The same things were measured in two ways. Each way mixes the same 9 hidden numbers, adds some noise and spreads widely along 6 directions of its own, which tell nothing about the thing.
Some things both ways: the first way, then the second way.
[ -2 -20 -27 -28   6  -3  21  37 -65   0   2  22 -21  20 -12  -1]
[  2 -17   8 -18  -1   0   5  -4 -23  -3  -3  -4  13  10 -15 -26  22  14
 -23  -9]

[-21 -18  -4 -48 -14 -17 -53  72 -12  23 -55 -21  -9  14  54  -9]
[ 12   8  15  15   4   8  15  -3 -19  -7 -19 -22 -20   5  14   4  25 -19
  -4 -42]

[-14  -3  20  33 -20  19  22 -12  13 -18   2  18   7  22 -34   3]
[ -5 -20   1  -4 -10 -25  17  -3 -18 -12   8   8   8 -14 -15  -4   0 -13
  -2 -14]

[ 10  -6  -6 -36  13   2  -2 -21 -17   3  28 -20 -26  -4  17  -6]
[ 29  -3  -7 -22   2   6  21 -25  44 -49   0  -1  14  11 -14 -17  22 -12
 -25  20]

[ 47  24  15 -30  36  29  20 -44  -8  -6  10   0 -13  -9  12  14]
[ -4   2 -14  -1  18 -14 -23  38  26  12  12  -8   1  -7  27 -50   4  16
 -11 -25]

[-10 -20   3 -12   6  -4  20 -15 -22  -4  41  -3 -22  14 -16   3]
[ 25  -1 -14  -1 -24  52  30 -52  -8 -34  -4  -3  -6   0  -9  45   0 -29
  27  23]

[  6  36  25  42  11  35  27 -24   8  38  43  51  25  -9 -36   5]
[ 22   6  -2 -12 -37  -1   1 -21  37  -6  14 -14  15  11 -13  -9  -6  25
  -2   4]

[-33 -12 -25 -17 -18  -2  14 -10  11 -11  19  -4   8   5 -13 -13]
[ 17  -6 -26   2  25 -57   7   5   0 -25   9  19  19  14  21  -6  -9   0
 -33  37]

[  5  -1   6 -55 -27  11 -36 -23  31 -31   8 -12 -19  -2  22 -10]
[-34  -6   9 -24 -22 -10   4 -23 -26  -6  -3  18 -14 -21 -27   4  13 -17
 -10  -4]

[ 38  48  14 -52  51 -30 -64 -10  46  31 -14  26   4 -71  39  -1]
[ -8  17  16 -24  -2  22 -18  -6  19  -1  15   3  13  19  -3 -33  19  18
  -1 -11]

[-27  -6 -20 -62 -25   7  19 -26  28 -16  11   1   2  13  -7  -1]
[-10 -14  12 -29 -11  -4  -5  -3  20 -25  20   7  22 -10 -32 -51  12   3
  -4  -1]

[  3   4   4 -14   9  29  28  29 -46 -39  20  18 -11   1  -9  -2]
[ -6  -7 -24 -14 -21 -21 -13   0   2  -1  15   0   9 -25  18  -9 -10  24
 -11  -4]

[-23 -38   2  35  -9 -19 -11  29 -57  16 -20  20 -25  11 -27 -17]
[ 33  -8   2   5  13  35  19  -6  26   1  11   3 -25   7   9  -1  16 -16
   5 -10]

[-29 -14  19  -7 -32   3  -9   4 -16 -13 -29  -1  27  10  22  29]
[ -6  30  -4   3 -16  -4  -5 -16  -4  -1   7   4 -16  21   3  -6   8 -19
  25  10]

[  6 -13 -16 -42 -19  -4   8 -35   7 -13  10   4 -20  21 -16   2]
[-27  23  -2 -17  16  17 -43  25  18  23   5   5 -11   5   6 -45   9   7
   1   0]

[-14 -13  15 -14  20   1 -28  79 -19  -5 -64  -4   4   1  24 -30]
[-12 -20 -10  14  16 -37  16  19 -24  14 -21  -3  11 -10  10  12  -4  -3
 -24 -33]

[ 10   7 -56 -18 -23  -9 -32  23 -61 -37  10   8 -11  -2  61 -16]
[  5  11 -32  23 -22 -25 -11  11  -5   5  22 -25 -28   6  56   3  -5  37
  -5  19]

[  7   1  23 -15  28  16   2   4 -18  59  18  19   9   4   6  15]
[ 35  10   1  40  16  -8  19  -4 -17 -14  -7  -9 -19  18  31  37 -11 -11
  -4   6]

[ 28   7  -6  32  -3   4   0 -36  -3  -3  30  35 -16   9 -33 -12]
[  0  11  -9  10  27  18 -15   5 -14  19 -16   1 -16   8  35  23   1  15
 -19  21]

[ -1 -15  -7  14 -16  24  18  15 -19   6  12  -6 -18  39 -14 -10]
[  5 -23 -11  -5  -5 -29  23  -7 -37   2 -24  -4  -2  -1 -15   0  11  -9
 -37 -19]

[-18   0  31 -39  22  -7 -22  -5  23  12  -1  -5  -7 -26   3 -17]
[  7   1  15 -20  12  32   0 -24  26   0  -2  26   5  -2 -17  15  -2 -11
  -8   2]

[-30 -12 -17   9 -63   8   8 -65  24 -29  42 -38 -26  30 -13 -23]
[  9   6   2 -25 -15 -41  23 -19  71 -36   9   0  16   9 -31 -28  24 -17
 -14   8]

[ 40  -3   9   4   7   0 -12  42  -6 -15   6  23 -28  34  -8   0]
[-42 -11   6  12  14 -60 -15  40 -53   2 -12   1   0 -30  11 -13 -11   2
 -18 -23]

[-41   1   6  -4 -32   0   3  -6   6 -27  -2  20  28  -6   2  15]
[  2  22  17 -15 -35  22  -3 -39   9 -17  13   0   9   7 -12  18  10   2
  42  17]

[  2 -11  35 -16  20  -2 -30  29  -8  24 -23   8  -9  -5   2  -7]
[-16  14  24   1   0   2  -9  15  29  15  -8  -4   0  -3 -14  -5   6  -7
  17 -26]

Other things, the second way, with their names:
<391>: [-27 -14  10 -23   4 -48 -14  28  -9   0  -1   2  51 -22 -22 -41  12  17
   5 -25]
<1174>: [  6 -21 -10  -1  -4 -15  19  -3 -16  -4 -15  -9  11   2  -8  11   1  10
 -25   1]
<155>: [ -5   4 -10  17   3  19  19  -2   4   0 -16 -21 -12  10   6  11   9 -18
   3 -20]
<689>: [-13 -11 -39   7  16 -47   8  11 -23   7 -11  10   9  17  12  -3  -8  -8
 -31  14]
<144>: [ 14  -8 -32  -1  13  62  10 -16  19 -16   1  -3 -39 -13  29   1  -3 -23
 -26   1]
<97>: [ -6   6  26   0  -1 -36   4   0   3  42 -12  20  -5  15 -22  23   4   3
  -2  -8]
<1071>: [ -1 -10  -4  -3  -9  17  13 -10   1 -16   3  -4  -4 -13  -9  -5   2 -18
   0 -13]
<564>: [  2  15  25   7  14 -23 -22  15 -20  29  -5  12  -9   7   5  15  -8  14
  -3   7]
<339>: [ -5  10 -18  -7 -18 -10 -15   2  23   7  15  -2   0   6   8 -20  -4  14
   4  14]
<606>: [-20   0 -12  14  -1  -8  -1   6 -26  -9  -6  -5  -5   2  11  -1 -13  -7
  -6   1]
<584>: [-16 -12 -34  30   6 -26  -9  33 -20   5  11  -2 -13 -31  45  -2 -41  -1
  -3 -23]
<209>: [ 13 -19 -22  34 -16   1  25  -3 -10   1  14  -1 -41 -13  17  23 -32 -21
   4   0]
<1129>: [-26  10  -6  31 -51   2  19   1 -25 -27  16 -38   5   7  -4  -9   5 -18
  79 -15]
<880>: [ -1 -11   7  11 -10   2  19 -11  -9 -10   6  17 -17 -28 -20  21 -22 -43
  24 -10]
<1220>: [-11 -16 -14  -1 -30  -9  17 -18 -19   3   3   3   9   4 -28   8 -11 -12
  17   6]
<724>: [ 15  26   3 -11 -15 -16 -19  -8  37 -14  21   7  -4   1  -2 -25  -6   3
   2  17]
<531>: [ 17  -2  -5   0 -21 -10  11 -11  -8   5  -3 -12   1  11  -6  10   6  10
   6   7]
<50>: [  2   4 -19 -18 -17 -26 -21   5   8   1  21  12  18  -9  -2 -27  -8  10
  25  19]
<426>: [-24 -10  22 -18  -2  16  21 -26  -1 -72   1   5  25 -26 -25  10  12 -22
   6  25]
<4>: [ 15 -10  -4 -12 -11  23  -6 -12  -2  51 -10   2  -9  14 -14  12   1  25
 -22 -11]
<259>: [ 25   5   5  -9  28 -47 -19  13  -6 -18  16  19  13 -14  39  -6   3  23
 -20  15]
<644>: [ 26 -11   5  17 -20  28  14  -6  -5   7 -16 -38  -8  -7   7  23  -4  19
 -11 -35]
<858>: [ -6  -8 -20   5  -6  15  11 -14  -4   5  -3  -8 -26   4  21  13   0   3
 -35  -7]
<383>: [ -7   6  12  18 -33   6   7  -6 -43  21   8 -21 -32  18   0  -6  14   0
  24 -35]
<492>: [ 18  -9  11  -3  10  22  16  -7  26  -8  21  10 -29  -2   9  -8  13  -8
 -13 -10]
<706>: [ 24   0  21   6  17  -9   5  -1 -27  15 -29  -8   3  20  -9  13  18   8
 -21  -5]
<632>: [  4  31  12  24   6 -59  -5  23  -3 -15  -5 -19   6  30  11 -21  11  -3
   8   1]
<741>: [-10  -3   8   8   1  42 -15  -3 -57  12   2   6 -28 -14  15  22  -5  -2
  16  10]
<292>: [ 26 -13   5  12  15   8  24   6  17 -31   3 -18  15   6  12  13   5  16
 -14  19]
<329>: [-23  -6 -34 -12 -50  33  14 -35   1   6   7  -9  -3  -2 -10  13   2  -2
  20  -2]
<31>: [ 10  35  23  10  18  -9 -18   5 -13   9 -32 -14  22  31   0  11  11  10
  10   3]
<988>: [ -6  18 -12   8   3 -64 -20  31  17  36  -9 -12  22   3  31  12   2  36
   3 -16]
<697>: [  7  10   0  -1  -1   8  -3  -2  12   4  -6 -10  -3   4   5   4   2   6
  -4   0]
<528>: [-16   0   8  12  11 -26  27  12  21 -37  -5 -10  14   2  -6  -4  12 -23
   4  -1]
<864>: [ 13  14  12  16   7 -13  -2   3   2  24 -22  -5   9  18   1  44  -9  23
  -2  13]
<1150>: [ -1  18  38 -18  33 -10   4  -6  17 -18 -31   1  38  15 -13  14  34   4
 -20 -16]
<1062>: [ 27  -2 -18  -8 -15  26   0 -26  25  11  24  21 -37   4  -1  -6 -22 -12
  -7  21]
<668>: [  8  33  25  -2  23   4  -2  -8  54 -24  -6  -3   8  20  17  15  17   5
 -15  12]
<830>: [  2  -7 -14  21 -37  -1   9  -8 -14  26  26   2 -31  -1   9   9 -24  -7
  29 -22]
<912>: [  4 -38 -27  -4  -5 -41  41 -10 -16 -37  34  27 -19  12 -20 -42  -4 -41
 -32  27]
<610>: [ -7  -1  -7  -5  13 -11   2   7  17 -36  17   9  12   6  -9 -30  -3 -19
   5  30]
<470>: [  2   6  15  -4  27  17   8 -16  -7 -20 -39  -4  31  22 -12  24   3   4
 -38   4]
<790>: [ 13  -4  -9   8 -12 -12   9 -19 -31   5  -8  -4  -1  -3  16  46  -3  12
  -5   0]
<947>: [ 34  -8  -9 -16  16  14  -2 -13  14  11  15  30  -5   5   5   1  -4   1
  -9  25]
<999>: [ 15  -7   1  27  24  38  -2  18   9  13  14  -1 -29   3  35  20 -15  12
   3  14]
<817>: [ 10 -15   7  27 -11 -15  31  -1  -4  -6 -12 -11  -7  -1 -20  20 -14 -16
  -5 -13]
<786>: [ -9   6  -9   7  -4   0   8   1  25 -22  -6 -14  -5 -19  10   5  -1 -15
   2  -9]
<997>: [ -8   8 -24 -14 -25 -64 -19  30  78 -15  25 -10   0 -34   9 -59  -5  10
  -8  -4]
<198>: [ 14  -4 -10 -12   1  -7  10 -18  16  -5  19  26  -2   2  -5  -1  -2 -17
   6  13]
<15>: [-17   3  -1   9  30 -28  -7  29 -10   3 -12  -6  14   4  25 -11   8   9
 -16 -15]
<557>: [  2   0 -16 -13 -19  23  -6 -32 -41   8  -9   5  -7  17 -16   4  -6   0
 -15  20]
<192>: [-16  13  14  -3  -1  13  -3  -5 -13  -5 -11   0   3   5 -18  -5   4 -12
  11  -5]
<24>: [-33   7  28   4 -18 -42   4  19  -5   5  -8 -13  19  17 -40 -20   9   2
  17 -15]
<1178>: [ -6  13  -2  13  10 -28 -32  38  28   8  35  18 -22 -15  14 -47 -28  -9
  18  -2]
<1158>: [ 10 -14  24 -30  23   4  -7   1  -7   6 -41  -8  46 -22 -12  22  21  38
 -42 -12]
<1114>: [  3  17  28 -21  19 -12  -6 -13  15 -19  -9  18  -2  -3 -14  -5  20 -17
 -20   7]
<972>: [  0   4  18  19  30   2 -35  25 -58  44 -16  21 -23 -14   9  20 -27   6
   2   7]
<658>: [  0  19   0  -6   2 -20   5   2  46 -63   5 -22  42   5   0 -34  15  -7
  12   1]
<1011>: [ -6  -8  -7  10  29 -24 -13  41  17  -5  17   5 -14  -1  17 -50 -15   0
 -31   1]
<825>: [-23  -5  16 -25  -7 -40   3   3   3   0  -2  11  29   0 -37 -33  20  -2
  -9 -23]
<1163>: [ 13   6 -16   3  16 -17  -7  12  24  15 -16  -5  -2   8  21   8  -4  15
 -32  12]
<275>: [  3  17 -17   7   2 -27 -16   1   0 -24  32  17 -12   5  28 -15 -24  -3
   3  43]
<298>: [  5  -3   1 -13  44 -27 -16  19  38 -18  29  39   4 -11  30 -13 -15  17
 -36  44]
<1213>: [  8 -13 -11  -1  14 -12   6  18  22   3 -26 -14  32   7 -13  -7  -8  17
 -35  -9]
<540>: [  9   3  13 -10  49   7 -27  24   1  14  -5  14  14   0  23  -3   4  33
 -30  14]
<930>: [  8   5  18   2   5 -13   2  -5  -4  14  -6   8   9   4  -9  17  -1   7
  -1 -11]
<868>: [ -9  15  28   1  30 -41 -28  30  -7   4 -10   5  -4 -17  16  -6   4  16
 -22  -6]
<667>: [ -3 -13  16  -3 -26 -50   8  16 -18   6   3  -8 -11 -32 -12 -19  16  -1
   7 -42]
<719>: [ 17  -8 -24  16  -7   6   0  18  35 -11  45  -1 -32 -21  37 -40 -19 -10
  14 -22]
<325>: [-23   5  18  -1   4 -35  -9  29  36 -24  -5 -15  18 -25  -6 -19  -1  12
 -16  -7]
<214>: [ -4  21  18  25  36 -26 -12  33   9  -6  -3  -7   3  17  29  -5   6   7
 -10   7]
<332>: [  7  14 -19 -13 -24  63   2 -52  -2 -14 -15  -8 -14   9  -9  32  -1 -13
   2  33]
<481>: [ 15   8  15   3  23   9   9  -3  -3 -12  -5   4 -16  16   5  -2  24 -17
 -10  11]
<560>: [-43 -28 -27  -6 -32  20  13  -1  14  14  15   8  12 -18 -32   6 -21  -9
  30   5]
<761>: [  6 -31  15   2  33  -9   9  25  21   5  -2  26   2 -31 -18   5 -19 -12
 -16   1]
<69>: [  6  10   9   6  -4   5 -14   1  -3  -9  10   1 -11  -8  10  -2 -11   5
   6   6]
<58>: [-11  -7 -30  31  11 -36 -23  59   3  26  20 -10 -18 -22  46 -24 -27  20
   8  -3]
<452>: [ 19 -11   9  26  13  -2  13  16  -8  17   8  -1 -29  -8  18   8  -6 -12
   5 -30]
<78>: [-16   5   3 -34 -22   0 -16 -27 -15  10  -1   8  26  -9 -12  12  17  25
   6   5]
<1181>: [ 10 -12  -8  13  -4 -41  10  12   3  31   4  -1  -4  18   6  11  -5  23
 -16   8]
<978>: [-15   2  -3  -9 -18  24 -10   0  14   8  -7 -16   8  -1 -12 -11   0  12
   8  -5]
<1210>: [ -1   9   3  16   0   4  20  -6  19 -47  14  -9 -14  -1   9 -12   3 -33
   8 -13]
<698>: [  0 -30  -5  -4 -41  -9  57 -39  -4 -64   6 -17  11 -23 -23  -6   9 -31
 -14 -38]
<980>: [ 18   9   5   8   8  -5   7 -11 -16 -28  -5   1   0 -12  14  23   1 -20
  10  -3]
<146>: [  2  -1   1 -13  16   7 -15   7   7   5 -11   0  18  -8   2  -2   4  19
 -16   6]
<598>: [  4  -7  45   4  43  31  31 -19 -35 -39 -32  12   5  18 -30  32  20 -32
 -19  30]
<1070>: [ -1 -15   2   3  -9 -15  32 -13 -22 -20  -6  -3  15   5 -15  13   9 -13
   2  -4]
<758>: [ 18 -22   4  -9   6  -2  56 -40 -28 -40 -29  -3  22  22 -24  30  33 -26
 -29   0]
<550>: [-17  -9  -5  19  24 -21  -5  25 -59  21  -3   7 -21  -3  28  -2   2  -5
  -5 -13]
<393>: [ -4  -5   2  -8   6 -15  -4  16  19   4  27  18 -21  -1   3 -30   9  -6
   6  15]
<1134>: [ -8   7  14  -2   9  -9  -3  20   3 -11 -40 -37  43 -21   0  22  29  21
  12 -13]
<156>: [ -7   4 -14  34 -40 -37  34   6  34 -50  21 -40 -10 -19  21  -6  -2 -21
  32 -20]
<609>: [-12  34   8  -7  21  30 -40 -14  -9  32 -15  18 -21   4  29  41  -2  12
  -5  13]
<995>: [-19  -2   9 -26  -8  20   1 -23 -30  25 -46  -6  16  -1 -36  33  31   2
  -6  -7]
<2>: [  9   0  11  -7 -11  -2   4  -7   9  -3   9   3  11  -4 -10   1   6   4
  17  -9]
<938>: [-17 -23 -19   8  -4   6  27   1  -6  -1 -11  -2   4   4 -24  -1  -8 -26
   2  -3]
<434>: [  4 -27 -20  19  10 -10  19  16   5  13   1   2  -5  -9  12  25 -22   6
  -9  11]
<55>: [-23  12  -7   7   3 -12  -9   5 -40  12  -9  -7  -8  13  21   9  16   3
   7   6]
<246>: [ -5   8  -9  -6 -10  40   9 -32  -9  27 -11   0   2  36  -3  31  11   8
   4  -1]
<831>: [  7 -11 -10   0  -5 -38  16  13  37 -66  35  -1  -8 -21  10 -49   5 -24
  -7  17]
<1003>: [  7   5  17  -7  27  -4  -1   2 -10   6  -9  11  -4  19  -3 -15  21  -5
 -25  -3]
<1122>: [ 14 -18 -19   3   4 -21  17  -3 -21  -9  16  13  -9  -3  17   0  -7  -6
 -11   6]
<1018>: [ -1  -6  11 -16   0 -49   4   3  22 -12   1   9  14 -20 -14   0  10   2
 -15   9]
<1039>: [ 38 -10 -31  26 -17  13  20  -2  11 -16  21 -21 -24   0  30   0  -4  -6
  15   6]
<294>: [-12   2  27  10  13  53   0 -15 -52  20 -30   1 -11   3  -4  48   3  -8
   9 -13]
<1060>: [-29  -3  43 -17  23 -42  -7  18 -27  -9 -42   3  56  -6 -48  -9  10   5
 -24 -18]
<1054>: [  3   3   0   6 -17  27  17 -20   7   1   5 -10 -25   3   5  16   3  -8
   6 -20]
<1066>: [ -5   1  -1 -10   1   5   2  -9   7  -3  -7   3   0  -5  -9   4   0  -7
  -4   0]
<688>: [ 23  -3  17   2   8  17  -4  -1  30   3   7   6 -12 -25  12  27 -20  21
 -19   2]
<680>: [-17  -7  33   6  38  12  -5  17 -54  13  -7  23  -9  -4  -7   8  15 -17
  16  -6]
<612>: [ -1 -20 -38 -11   6   2  15   6  40 -34  21  -5  11 -10  13 -35   5  -7
 -13   5]
<1139>: [ 14 -18  -8  -3 -20 -26  18  -7 -13  17   2  -4  -1  -7   2  18  13  17
  -3 -11]
<1106>: [  1  -5 -25   7 -49   1  52 -30  39  -6   0 -31 -14  29 -19  13  25 -16
   7  -5]

Some of these things the first way, each followed by its name:
[ -7 -20 -12  -8  -2  12  38 -17 -37 -26   8 -16  -8  37 -10  -8] | <689>
[-30  -2 -13  19 -42 -21 -14   2   7 -16  33 -26 -11  18  22   1] | <724>
[ 20   2 -37  12 -20 -36  -6 -13 -34  11  40   7 -45  39   4  -9] | <383>
[-47  -9 -11 -63 -42  13  -5  17  33  15  -5  11  27  17   6   0] | <69>
[-31 -18 -12  -6 -15  -2  20  48  10 -43 -29  -1   2  16 -21  -7] | <391>
[-17 -26 -27   1 -17 -56 -18  10   7 -20   5  -3 -21  27  -4 -16] | <610>
[-27  -9 -51 -61 -28  20   0 -31   6 -16  27 -40 -20 -10  30 -30] | <1139>
[-19 -14  14 -31  -5  13   3  23 -22   1 -40  15  24  30  19   3] | <1011>
[ 11  -6  -9 -14   8 -24 -26   0  -3  21   1  -6 -24  -2  11  -4] | <1003>
[ 48  30  45  -1  45  32  -4 -54  14  28  31 -26  -6   1  48   5] | <817>
[  1  11  15  -1  12   4 -22  12  -8   6  34   8 -21  -6  13 -28] | <688>
[-32   2  11 -21 -20  24  21 -49  18 -33  13  27  24  -9 -25  -5] | <298>
[  4 -11  23  41   3   1   4  29  -7  12   8   9   4  28  -6  23] | <972>
[ 21  15  30  12  22   1 -17  -4  -4  16  -4  24  -6  -9   2   6] | <719>
[ -1  -3 -12  28  -4 -10  13 -12   8 -27  36  -6 -12  -9 -15  12] | <50>
[  5   4  -4 -24  19 -13   1 -61  23 -61  11 -22 -20   0  14 -44] | <560>
[-13  -8 -16 -52  -5  10   2 -25  42   1 -15  31   5  -6 -39 -30] | <612>
[-11 -32 -15  -1  10 -42 -35  13   8  -7  26 -49 -62  18  12 -55] | <761>
[ -3 -25   3 -38  -1  -7  -8   1 -20 -23 -13  -9 -21  26  13 -14] | <528>
[-12 -21  42 -28 -16  40   7   5  -5  19   2  18   7   6 -26  26] | <1114>
[ 14  -9  22 -15  36   2  -9 -10   5   4 -27  -4  -1  10  14 -18] | <938>
[-37 -13  -9 -47 -23  -8 -10  58 -13 -24 -12 -18 -22  41  25 -31] | <698>
[ -1 -15  26 -11  17  23  14   6 -37  36  -5  18  -9  14 -14   3] | <452>
[-22  -6  10 -18 -18  14   1   0  20 -21 -22 -11   9   0   5   2] | <825>
[  3  25  43 -50   9  23 -36 -16  37  -5 -24  12  32 -42  29  11] | <609>
[ -1   8  13   7   0  45  22  -5 -30 -36  -1 -20   5 -11  20   1] | <988>
[-46 -21 -38 -24 -38  -9   4  -2  11 -12   6  -5  -1  15  -7 -21] | <1122>
[-22  -9   1 -80  10  -4 -11  17   2  -5 -13 -27 -16 -12  26 -13] | <1150>
[ 36 -10  -2  62   8   1  -6  44  -8 -28   6  24 -35  14 -33 -13] | <1134>
[ 26   9 -22  13  32 -35 -45 -21  18  -1  29 -13 -40 -12  20 -61] | <434>
[ 67  22  41   8  58   4   0  -2 -27  11  20  38 -16   5  -8  16] | <606>
[ 22  20  34  76  -4  13   2 -15  -8 -18   3  14   4  14   0  11] | <697>
[  4  14  11 -24   2 -10 -21 -23  64  16  -3  14   4   3  -1 -11] | <294>
[-29 -21  19 -42   5  17  29  64 -13 -20 -34 -20  15  40  20  14] | <1060>
[  8  -4  13  25  18  -7  20  16 -26  21  15   0  -2  20  -1  32] | <31>
[ -5  -7 -10  -3  -9   6 -19  27   8  -4 -36  29  20   8   4 -16] | <58>
[ 43  26  28 -22  10  36 -11 -32  37  -6  28  14  -7   6   8  -4] | <325>
[-18  -4  -9  36 -59   6   3 -11  11 -51 -33  19  29  29   0  12] | <55>
[-12 -11  11   3 -10  -2  22  -1 -41 -22  23  25  12  18  -8  30] | <275>
[  2 -13 -15  11  -3  13  26  -4 -34  22  31  -9 -19  28  -5   6] | <706>
[  1  -3  32  38  13   7 -12  42 -29  30  -7  39  17  -4  -7  19] | <564>
[ 55  17  19  50  44 -36 -40  18 -23   8   3  14 -23   1  27  -3] | <24>
[-32 -34 -23  -1 -28  15  30  22 -70 -24  14 -20 -23  49   2 -25] | <1163>
[ 25  23  25  43   3 -12 -31 -12   8 -20  12   8  -2   0  23   2] | <332>
[  0  19  -4 -26  25  11 -11 -15 -24   3   1 -37  -5 -23  65 -16] | <4>
[-20   3 -19  12 -17   7   7 -12  -2 -29  -9  11  20  14  19 -15] | <292>
[-11  -7   1 -42 -16  12  -8 -25  23   6 -25  -8   2  24   7 -19] | <155>
[ -4   0 -23  27 -15 -12  26 -25 -15 -38  29   6 -22  21 -21 -10] | <540>
[ -5   7  12  19  11  17  17 -12 -32  -8  20 -15   7   7  30   0] | <864>
[-12  -4  -2   1  14 -23  25  32 -35  -5  18   1 -19  45  -6 -22] | <470>
[-16  12  -3 -33  19  -8   3 -27  -6   4 -12  10  12 -19   9 -19] | <246>
[ -4   0   6 -24   4 -10  -5  20  18 -12 -12   3   3   5   6   7] | <658>
[-10 -38 -10 -31   7 -44 -33  32  18  24 -30  27 -17   3 -26  -8] | <680>
[ -8  -2  14  41 -23 -11 -27 -11  -1   7  -7  34 -13   1 -24 -19] | <492>
[ -8 -10   4   7 -23  -6 -32 -12  20  14 -27   7  12  -2  11   9] | <481>
[-24  -2  -7 -22 -33  18  27 -15   9 -49 -29  -9  15  32  10  -3] | <15>
